The rows are grouped in 3 different ways at once. Each group adds its own fixed numbers to the row, and there is some noise. The rows also spread widely along 12 directions, which tell nothing about the answers.
Known rows, each followed by its group in each grouping:
[  9  15 -23 -21 -15  -7   4  23 -13   5  10   7 -30 -20  -2  10 -17  -1
  -7  15  -1 -30 -24  -9  16 -15  -3   1]  k810 Vit (2)
[-28   4 -12  -6  -4 -19 -33  -4 -16   3  -1 -14 -20  27   5 -22   3  -5
 -10  -9  -9 -19   2 -42   0 -30  25  -6]  k545 Vit (1)
[  8  18  -4 -27  18  -4  -7  15 -29  18  -4   8 -39 -13 -24  -2   3   2
  -1  11  10   3  11  10   1  -2   3   6]  k399 romo (2)
[-17 -11  26  15 -16 -13  13  21  -6  -7  14  13  12   6   4 -50 -10  12
  -6  10 -14   1  22  -8  11 -31   6  10]  k545 Medo (0)
[-21  -7 -24  -1  23   6 -10   7   7 -44   9 -21  -8   6   7  -8 -18   5
  18 -19 -33  -8 -12 -13  -5 -16 -19   0]  k7 Rafo (3)
[  4  -3  -7  17 -16   1  -6  -7 -16   8   2   7 -25  11  -4  -6  10  -3
 -22  20   2 -17  -4 -42  -4 -12  17  -8]  k353 lin (3)
[  3   2  -2 -22  14 -12  -7  -2 -14   6  -9   7 -26 -12  -7  -1  -7   6
  -9  12  -1 -18   1  -9  -8 -17   3   5]  k7 lin (1)
[  9 -12  14  29   0  -5  23  23  -3  -8  -5  22  19 -26  -2  -2  -6  12
  -6  19 -25   2  -1 -13  -3   1 -19   8]  k353 romo (0)
[-10  -1  11  18 -18  14  -1  -3 -43   0   8 -17 -34  45 -23 -14  12 -14
  -3  16  17   0   6 -12  -8   6  28  -8]  k810 Medo (0)
[ 14  -7 -22  19  30  23 -22   2  17 -42  -2 -23 -15 -22 -13  -2  21  11
  -3 -14 -33 -10 -20 -12  -3  17  -7  -8]  k399 Rafo (0)
[-10  -9 -16   5   9   3 -25  -6 -19 -24   0 -25 -21  24  -6 -12  -2   3
  18 -17  -5 -14   1  -3  -7  -8   9  -9]  k353 romo (0)
[-17 -11  11  20   3   7  -6 -14 -30 -20 -19   2 -19  -7   4   9  15  18
 -14  11  -5   7 -23 -17 -13  19   6  -7]  k545 romo (2)
[-11 -17  -8 -21  20  -9  -2   2 -10 -21 -17 -37  -7   7 -10 -17 -18   2
  -9 -12 -13 -30  -9 -21 -26 -20   7  11]  k545 Medo (3)
[  7  -7  13   2 -21 -30   1  14 -35  16 -11 -17   6  -4 -20 -15  -3  -4
 -21   6   9 -38  -3 -18  -8 -12  27   0]  k545 Rafo (0)
[ -5  -9  -3   5  -1  -6  -9 -19 -37  -9 -13  14 -28   3   3  24  -4  10
  11   8  12  -9 -14   2 -13   3   1  -6]  k353 romo (1)
[ 28  16 -33 -20  24  -8 -23  23 -32  18  -6  -3 -34  -9 -29  16  15  -8
  11   8  13 -26   5   2 -11  -7   6  -9]  k353 Medo (3)
[-22 -13  14  -7  19   3  26  25 -16 -20  -1   2 -18   3  -4 -21 -14  18
   1  11 -20   5   6  -3 -18 -19 -12  17]  k545 Vit (0)
[-38  10  10 -45  30  -9   9  19 -13   6  -3  16 -40  11   5 -31 -15  11
  -9  13 -20  17  18 -24 -20 -43   2  25]  k545 lin (0)
[  7   5  21  14 -13 -15 -36 -48 -14  12  -4  13   3 -13   0 -11  -3  -5
  -9  -7  22   1   8   6  18   8  25 -10]  k7 romo (0)
[-21   4   3 -10 -10  12   2 -14 -18 -20   7  15 -32   1  13   1 -24   7
   5   6   1  11 -19   5   3  -3   0   7]  k353 romo (0)
[ -3   8 -11  -5  26 -22 -15  35  -8 -10  -6  12   5 -31  -5   1   0  14
  21  -7 -20   5   9  13   5 -11 -19  -1]  k353 Vit (1)
[ 11 -16  -7   9  12  -6 -20  -5  -6 -12   2  14 -22   8  -3 -20  12  15
  12   2   0 -12  22   5  -2 -23   4  -5]  k353 Medo (1)
[ 12  -8   3  -4  -1 -10  12  -8 -35   9 -23  -4 -11 -11 -12  31 -15  -9
  -8  16  17 -24 -19 -10 -23   8   3   1]  k810 lin (3)
[  8  -8  -2 -13  15   6  -8 -19 -17 -10  -7 -35 -22  16 -27   2 -18 -15
   6 -13  12 -17  -8   2 -14   5   7   4]  k545 Rafo (1)
[  0   3   3   9 -28 -22 -10   5 -14   8   9   9   4  -2   1 -13 -14  -3
   1   4   8 -14   2  -6  19 -19   9  -4]  k353 lin (1)
[-24  13   7  -3  -5  -3   0  32 -36 -11  -3 -17 -12 -13 -20 -10   0   7
  -5   1  -2  12  -9  11   9  10   7   0]  k399 Vit (2)
[ 10   0 -17  13  11  15 -24  -2 -25 -18  -4 -14 -34   1 -24   5  27   1
   1   1   5  -6  -7  -6  -7  16  12 -17]  k353 Rafo (3)
[ -2  -6   0   1   2  -4  -7  -5  -5  -8   0 -12  -5   6  -9 -15 -13  -4
  -5  -1  -8 -16  -1 -11   0 -11   4   3]  k7 Medo (1)
[ 12 -14  -5  23  15  33  12  -7  28 -29   8  -1  -4  -4   3   1 -16  -2
  -1   2 -35  -6 -19 -25   0   7 -27  10]  k545 romo (0)
[ -4 -14 -16 -10 -11   0  19  -4  -6 -19   8  21 -20  -4  22  13 -45  13
  15   8  -7 -22 -26   2   2 -25 -26  10]  k353 romo (2)

New rows, each followed by its group in each grouping:
[  1  -9  -1  -1  -3  -7  17  13  -4   1  -9   0 -11   1  -7  -4 -16   1
 -19  19 -16 -19 -10 -36 -12 -19  -1  12]  k353 lin (1)
[ 13  -1  22  16   1  -1  -4   0 -22  16 -10  -6   0   0 -33 -20  19 -11
 -27  17   9   1  15 -21  -9  10  22  -1]  k545 Medo (3)
[ 17  17   3 -16   3  -5 -15   0 -13  22  -9   5 -30 -23 -23 -15  15   1
 -36  16   4 -13   3 -20   4   0  25   5]  k399 romo (0)
[-12   3   5  -5  -9  -4  17  21 -19   0 -12 -19 -10   2 -21 -11 -16  -6
 -32  12 -12  -4 -15 -32  -8  -4   9  11]  k353 Vit (2)
[  8   2  22  11   9  16   0 -13  -9  -3  -5 -19  -6   8 -39 -26  -5 -15
 -14  -2  11  24  18   0   1  16  14   5]  k353 Vit (3)
[ -4   8  34  -4  -1  -9 -28 -42 -19   1 -19 -10  -8 -25 -18 -25   2   0
 -31  -9  19  11   5   8   7  18  39  -4]  k7 Vit (0)
[  1 -13  -8  -4   0 -12  -6  -2 -18 -20  -8   1 -17  -9  -2   2  -9  14
   6   0  -1 -21 -11   3  -6 -10   0  -2]  k353 Rafo (1)
[  4  -1  12  21  -7   5  -6  -7 -15  -2  -1 -21   1  15 -22 -13  -3 -18
  -4   0   8   1   9 -13   1   8  13  -5]  k810 lin (3)
[ 12  -5  19  27   4  16  15   0  -1   3  -1  19  -8 -15 -14  -7   8   6
 -17  21  -5  19   4  -9   3  12  -9   4]  k399 lin (2)
[  5  -5  -4  25 -23   5  22  14  -3  -3   3   0   7   3  -3   8 -18 -13
 -19  19 -20 -19 -31 -44  -2  -3  -5   7]  k353 Medo (0)
[-21   9  -2  -8  -1   2  -1  19 -30 -11  13   2 -24   7  -7  -9  -9   6
  20   2   7  15   1  24  10  -6  -1   0]  k399 Medo (2)
[  6  -3   7 -12  18 -28 -15  -7 -10  11 -21   3   1 -17 -10 -11 -10   4
  -8  -8   2 -10  14  -2 -10 -15  10   5]  k353 Vit (0)
[-10  -5 -23  -9  -1  -9 -14   0  -5 -16   7 -19 -13  10   6  -9 -20   1
   5 -11 -11 -34 -15 -14   3 -27   0  -4]  k7 Medo (2)
[-12 -28   8  51  -2   5  -8 -34  10 -15  -6  19   7  12  31   6   8   8
 -13   7 -25  -5 -16 -55 -13  -6  -6  -9]  k545 lin (0)
[  7   0 -14 -17  30  14   0   3  -4 -15 -11 -23 -22  -2 -21  16 -20 -10
   6  -3 -10  -5 -18  -8 -17   7 -13   9]  k353 lin (1)
[-17  -3   6 -27   6 -23  19  23 -18  -7 -23   1  -6 -28   4  -2 -26  15
 -18  10 -19 -12 -18 -18 -21 -20  -1  17]  k353 lin (0)
[ 12 -19 -16   1  -3 -24   2  21 -20  -9  -8  -5  -7 -16  -4   1  -6  20
   0  10  -9 -59  -9  -4  -7 -26  -4  -3]  k7 Vit (1)
[-26 -13  -2  12  -2   5  -4 -11  -2 -36  -7  14 -22 -15  20  -4   2  28
 -13   7 -21  -2 -25 -16  -1  -6  -3   0]  k399 Vit (1)
[ -4  20 -17  -1   0 -15 -23   7   3  16  -1  -2   3  -6   0   5 -10 -18
 -11  -5 -16  -4 -12 -41  12 -11   2  -5]  k353 lin (2)
[-20   0  -3   8 -29   7  26  27 -35  -9  15   8 -28  14  -2  -2 -10   4
  -5  25  -1  -5 -15 -15   0 -12  -2   4]  k399 Rafo (3)
[-25  -8  -7   1  -4 -11   1  14 -27 -23  -9 -18  -7  -3   2   2 -15  12
   4  -8  -8 -14 -23   0  -4  -7  -3  -1]  k399 Vit (2)
[  6 -27 -21  25 -15  -4  -5   2 -25 -27   4 -21 -18  21   0   5  -1   8
  16  -3  -1 -43 -15  -5  -5 -10  -2 -16]  k810 Rafo (2)
[-10 -10  -7 -17  17   4  15  -5 -22 -21 -20   5 -34 -10   2  23 -20  16
  -3  11  -4  -4 -32  -3 -24   0 -13   7]  k353 Vit (2)
[-19  32  -5 -19 -10 -16  -4  31 -32   9   0 -13   4 -18  -5  16 -28 -18
  -1   0  -7  -5 -28 -10   8   5   0   3]  k7 romo (0)
[  0  21   2 -27  36  -3  -3  19   1  26  17  36 -26   9  -7 -16 -10  -7
  20  13  -5  24  42  -1   5 -35 -18  15]  k545 lin (1)
[-15  18 -23 -23  11 -16 -26   9 -22   4  -8 -22  -9   0  -7  24 -20 -18
  16 -19  -3 -13 -19  -9   0  -1  -1   0]  k399 romo (1)
[ -8  -1  -7   1  -2  -5  -9 -13 -16   3  -5  18 -23  -5  11  10  -2   8
  -6   9   2 -10 -13 -21  -5 -12   3  -3]  k399 lin (3)
[  9   6  -4 -10   9  11 -19 -17  -6 -12  -9 -28 -11 -15 -15   7 -12 -13
  -7 -13  -2 -19 -27  -7  -1  18   8  -1]  k545 romo (0)
[ 15  -6  -2  -3  17 -17 -30  -7   3  -8 -11 -11  -3 -24 -13 -22   9   9
  -9 -15  -4 -17   7  -2   5  -6  13  -5]  k545 Rafo (2)
[  0  34 -26 -36  27 -16 -43 -13  -3  18  -3   9 -13 -18   2  22 -15 -24
  13 -18   6   5  -3  -7   8  -8   0  -2]  k810 Medo (3)
[ -1 -10   0   7   8 -38 -18  34   1  -7 -14  -8  18 -24 -11 -46  17  23
 -21  -4 -28 -17  20 -20   3 -24  13  -1]  k353 Medo (2)
[-13  28   0  -1 -43  18   6 -15  -7  17  27  17 -28  23   2   5 -32 -35
 -18  22  11  10 -22 -34  30  -4   8   7]  k810 Vit (1)
[-12   0  12  11 -18 -17  -6  21 -32   1   2 -12   4   1  -9 -22   0   1
  -3   3   0 -15   3  -8   6  -7  18  -3]  k545 romo (0)
[-26 -12  -2  -2  -3  -4  21  13 -18 -23 -19  -2 -15 -10   9   3 -13  16
 -26  20 -23 -10 -32 -40 -24 -12  -1  10]  k353 lin (3)
[ 14 -13  19   3 -23  -8  24  11 -40  15  -1  11 -30   8 -22 -21   0  11
 -15  35  21 -24  14  -1 -10 -19  21   4]  k353 lin (0)
[  1 -14 -16   5 -19 -23  10  25 -35 -12 -13  -5  -5 -16   0  19  -9  14
  -3  11  -4 -40 -33 -12 -11  -7  -3  -7]  k353 Rafo (2)
[ 14 -19  19  -2  13  -6  38  -2  -5  -9 -34   4   4 -44 -10  14 -23  12
 -42  24 -21 -20 -34 -27 -33  10 -10  21]  k7 Rafo (0)
[ -2 -10   3  -2 -15  -1   0 -17 -33 -16 -17  -6 -30 -21  -8  12  -2  14
 -22   8  15 -17 -36   5  -8  16  16  -4]  k399 Rafo (2)
[ -3 -11   8   6   6 -14 -55 -52 -26   1   1  21 -39  18  13 -30  27  20
  15 -11  27  -7  35  14   2 -24  33 -18]  k545 romo (0)
[ 19 -17 -31   1 -15 -14 -10  -4 -41   0  -7 -18 -27  11  -8  30  -5   0
   4  11  15 -73 -31 -12 -19 -13   9 -15]  k7 Medo (1)
[-22 -14   2 -37   3 -15  22  10 -34  -6 -17 -27 -38  24 -20 -25 -30   5
 -20   5   0 -19  -4 -17 -28 -30  16  20]  k353 Rafo (2)
[ -5   7 -12  12 -31   8  -9  -6 -33 -16   8  30 -37 -20  19  28  10  13
  -3  25  12  -7 -42   2  14  14   5 -17]  k810 Medo (2)
[  7  25 -14 -15 -23 -17 -16  14   8  20  32   8  -1  -3  -1 -23 -26 -22
   2  -8   2 -15   5 -12  42 -33   2   3]  k545 Rafo (2)
[  0   5 -21   0  19  34  -7 -25  12 -23  24  14 -34  11  11  17 -20 -10
  20  -1 -10  10 -16  -6   6  -5 -26  -1]  k7 Rafo (3)
[ -7   5 -27 -26  26 -37 -21  49 -22   7  -3 -11 -17   7  -8 -20   1  10
  19 -10 -22 -29  26 -11 -13 -45   3   1]  k353 romo (0)
[  5  -1  14  -5  15   2  -2  -3 -27   3 -10 -13 -14   3 -29  -4  -6  -6
   2   0  15   2   8  11  -8   8   7   5]  k545 Vit (1)
[-10  -2  13  -7  31 -18 -15  -4  -3  -2 -10  -2  17 -11  -1  -7 -20   1
  19 -22  -5  18  14  11  -2  -9 -12   6]  k545 lin (2)
[  5  -4  -6  -8  12  -3  -5   8 -10 -11 -12 -17 -21 -20 -19 -12   1  14
 -17  -1  -7 -18  -9  -3  -2  -1   8   3]  k399 Vit (2)
[ -1   4 -10  25  12  10 -25  -3  -5  -9  15  -1 -19  21  -8 -14  19  -4
   7   1 -11   5  15 -21   6  -6   0 -15]  k7 Rafo (3)
[ 12   5   3   4   7  11 -14  -7  -1  -7  16   4 -10  -1 -15 -11 -15  -6
  26 -10   9  10  17  30  23   2 -10   3]  k399 romo (1)
[ -1   9   7   3 -19   2   6  10 -52  20  -3   7 -36   4 -17   9  14  -2
 -22  32  20  -9 -15 -16  -5   6  19  -7]  k545 Vit (2)
[  8 -19   4   0   8 -10  15   5 -31  -3 -13  31 -31 -15  -2   5   2  30
  -2  26   7 -10   2  10 -17 -13  -7   3]  k353 Vit (2)
[-31  22   3   1   7 -19 -35   7 -30   2  -9 -32   8  15 -21  -9  -1 -22
   5 -27   1  29   4 -12   4  11  19  -9]  k353 Rafo (2)
[ 12 -37  10  20  16 -40 -18  -6 -12 -32 -34  -7  27 -43  -3 -15  10  33
   5 -19  -3 -27  14  22 -15  -2   3 -10]  k810 Rafo (3)
[  1  -8  -8  -4   7   8 -12 -14 -14 -11  -2   4 -46  16 -11 -14   9  11
  -6  11   4 -11   8  -8  -8 -15  10  -1]  k353 Vit (1)
[  3  -1  13  -4  38   1   9   9 -13   2 -12 -24  14   6 -29   8 -23 -22
  15 -14  -8  14   6  -2 -23  10 -17  13]  k545 Rafo (0)
[ -9   3   5 -57  18  -4 -13 -22 -33  -9  -9  16 -76 -10  -4 -26  -4  27
  -4   8  26  -4  16  35  -8 -23  27   8]  k810 Vit (0)
[ -1 -15 -12   4   4 -15 -13  10 -16 -16  -8 -17  -9  -3  -2  -2   3  11
   7  -2  -9 -36 -10 -12 -10 -16   2  -6]  k545 lin (1)
[-33   5 -12 -22 -12 -19 -35  -9 -32 -10   6 -14 -38  34   5 -26  -9   1
  14 -15  10 -16  12  -2   8 -30  29  -7]  k810 romo (1)
[ 10  -3 -11  -5   8  -7 -13   3   8   5   3 -17 -10  14 -17 -22 -14 -11
  -3  -7 -10 -22  12 -26   2 -26   6   4]  k353 lin (1)
[ 18  -2   2   3  18  -6 -10  12  -2   5   3   4  -8 -11 -19 -24   5   6
   2   0  -7  -6  27   6   5 -10   0   5]  k399 romo (0)
[ -5  16  16 -34  36   6  12   1 -24  13 -13  23 -36  -6 -15  10 -14  -6
  -3  21   6  31   8   4 -21   4  -6  21]  k810 Medo (0)
[  0  -4   1   1  17  -5 -14  13 -15 -10  -2 -15 -18   8 -17 -26   8   6
   9  -5  -2   0  23   6   0 -11   6  -4]  k810 lin (2)
[  0 -13 -26 -43  26   3  20  33  -9 -31   5   1 -57  -3   0 -17 -20  31
  15  11 -20 -29   4  13 -11 -38 -22  17]  k810 romo (2)
[ -5  -6  -1  17  -9  22   2 -10  -8 -22  15  13 -28  10   3  -3  -7   7
   8  10  -3   4  -8   3  11   2  -9   2]  k399 romo (1)
[ -9  21 -14   8  17  -7 -53 -26 -14  11  -1 -14  -6  10  -8   8  11 -23
   4 -21   4   5   3 -23   5   5  17 -20]  k7 Vit (3)
[ 10  -5 -17  -9  11  -3   4  11  -2 -12  -7  -3  -9 -15  -8   2 -15   2
  -3   4 -12 -21 -14 -13 -10 -11  -8   7]  k353 Medo (3)
[ 14 -12  -2   0   2 -24 -14 -16  -1   9 -20 -13   3  -5 -10 -10 -12  -3
 -18  -8  -1 -27   0 -23  -5 -15  13   0]  k353 lin (2)
[  0 -17   5  10   4 -12  -3 -12 -15 -22 -23  15 -14 -29   4  -2  10  26
 -22  12  -5  -6 -13 -12 -16   1   8  -2]  k353 Rafo (3)
[-12  -7  -4 -17  15  -1   9   4 -17  -9 -17 -11 -25   8 -10   5 -20   0
  -5   8  -9  -8 -12 -19 -24 -10  -3  12]  k353 lin (1)
[ -7  11  18  11   1   9   0  14  -4  -3  12   0   0  -1 -23 -25  -4  -9
   0   3  -2  29  15   8  18   7   1   8]  k399 Medo (1)
[ -2   0   0  14   1 -16 -16   3 -34   6 -14 -10  -4   2 -18   8   9  -4
  -3  -1   6  -1  -4 -11  -8   9  12 -11]  k353 Rafo (2)
[-22  -5  -2   9 -16  -4  -9  10   6 -37   4 -13 -12  -9   8 -39   4  15
 -26  -1 -33 -13 -14 -30  11 -13  17  -1]  k810 Rafo (0)
[ 21   2 -11   4  -1   3  -9  15 -17   0  14  -1 -24  -3 -15  -5  11  -1
   7   9   3 -25   0   0   5  -9   4  -8]  k545 Rafo (0)
[ 23  -5   7  19  18  -3  -6   9  18 -12 -11   0  25 -46 -14  -9   5   3
 -17  -3 -21  -3  -3 -14   5  12 -10   3]  k545 Rafo (3)
[ 29 -27 -19  14  -4 -18  19  20 -31   3 -17  -1  -7  -9 -10  30  -7  12
   0  19   0 -55 -22 -13 -24 -11 -15  -3]  k353 Vit (2)
[ -8 -14  -2 -22  26 -44 -37   4  -1 -29 -24 -22  11 -42  -4 -33  -6  29
   7 -39 -12 -23  14  28   1 -20  11   1]  k399 Rafo (1)
[ 29 -18 -12  36 -25  12   8   0  15 -10  37   3  -3  18  -4 -25 -11  -5
   2  11  -7 -38   8 -16  21 -27 -11  -5]  k7 Rafo (3)
[ -6 -23  12  18  -2   9  -6 -13   9 -48   3 -28  10 -10  -4 -36 -13  13
   1 -21 -11  -6 -10  15  13   4   2  -1]  k545 Medo (2)
[-15   3  10 -14  19   7   6  -6 -14  -4 -11 -20 -19  13 -26  -5 -21 -15
  -7  -4  -1  17  -3  -9 -11   7   2  16]  k399 Rafo (1)
[ 20 -12  -1   9  16   6  -4  -7 -12   0   3  23 -28  -5 -10 -10  12  16
   6  13   8  -7  22  11  -2  -9  -6   1]  k399 romo (3)
[-39  18  13 -29  18 -25 -14  25 -21  -4 -10   7 -19 -21  -4 -36   8  18
 -17  -2 -17  26  13  -6  -1 -17  19  10]  k399 Rafo (0)
[ -6  20  -6 -30  12  -8 -12  18 -16   6  -1  13 -36 -25  -9 -11   7  11
 -15  12  -2   4  -3   1   6  -9   9   7]  k399 Medo (2)
[ -5 -23  -5  31 -20   6   8  -4 -15 -17   6 -18  -8  28  -5  -6  -8  -1
  -3   0  -5 -22 -17 -21  -2  -5   0  -6]  k399 Rafo (2)
[  8 -16  -2  -4   7 -27 -20 -18 -23   3 -18  -4  -6  -2  -2   0  -9   8
  11 -10  13 -28   5   4 -15 -17  13  -6]  k353 lin (0)
[ 11 -12 -19 -10  -9   0   4   1  -3 -11  10   4 -18  -4   6  -5 -20   3
   2   7  -1 -43 -15  -8   0 -29  -4   5]  k545 Medo (3)
[-24   4   7  -3  -9   6  14   7 -17  -2   3  -9 -20  15  -4 -11 -19  -6
 -15  10  -9   1 -13 -25  -4 -10   8  10]  k399 lin (0)
[ 30 -15   3  38  11  18   6  -1   1 -14   7   6   0 -15 -19  -6   9   7
   2  13  -5  -9   9   3   2   8 -16  -6]  k7 Vit (3)
[  2 -17   7  15 -15   0   0  -4 -35   4  -2  -8 -32  31 -20 -20  17   3
 -19  23  12 -27   5 -25 -13 -12  27  -2]  k545 Medo (1)
[ 27  -9 -10 -24  34  19 -12 -36   4  -2   8 -24 -37  26 -29 -12 -29 -15
  21 -22  19 -16  19  25  -5 -14   0  10]  k399 Vit (0)
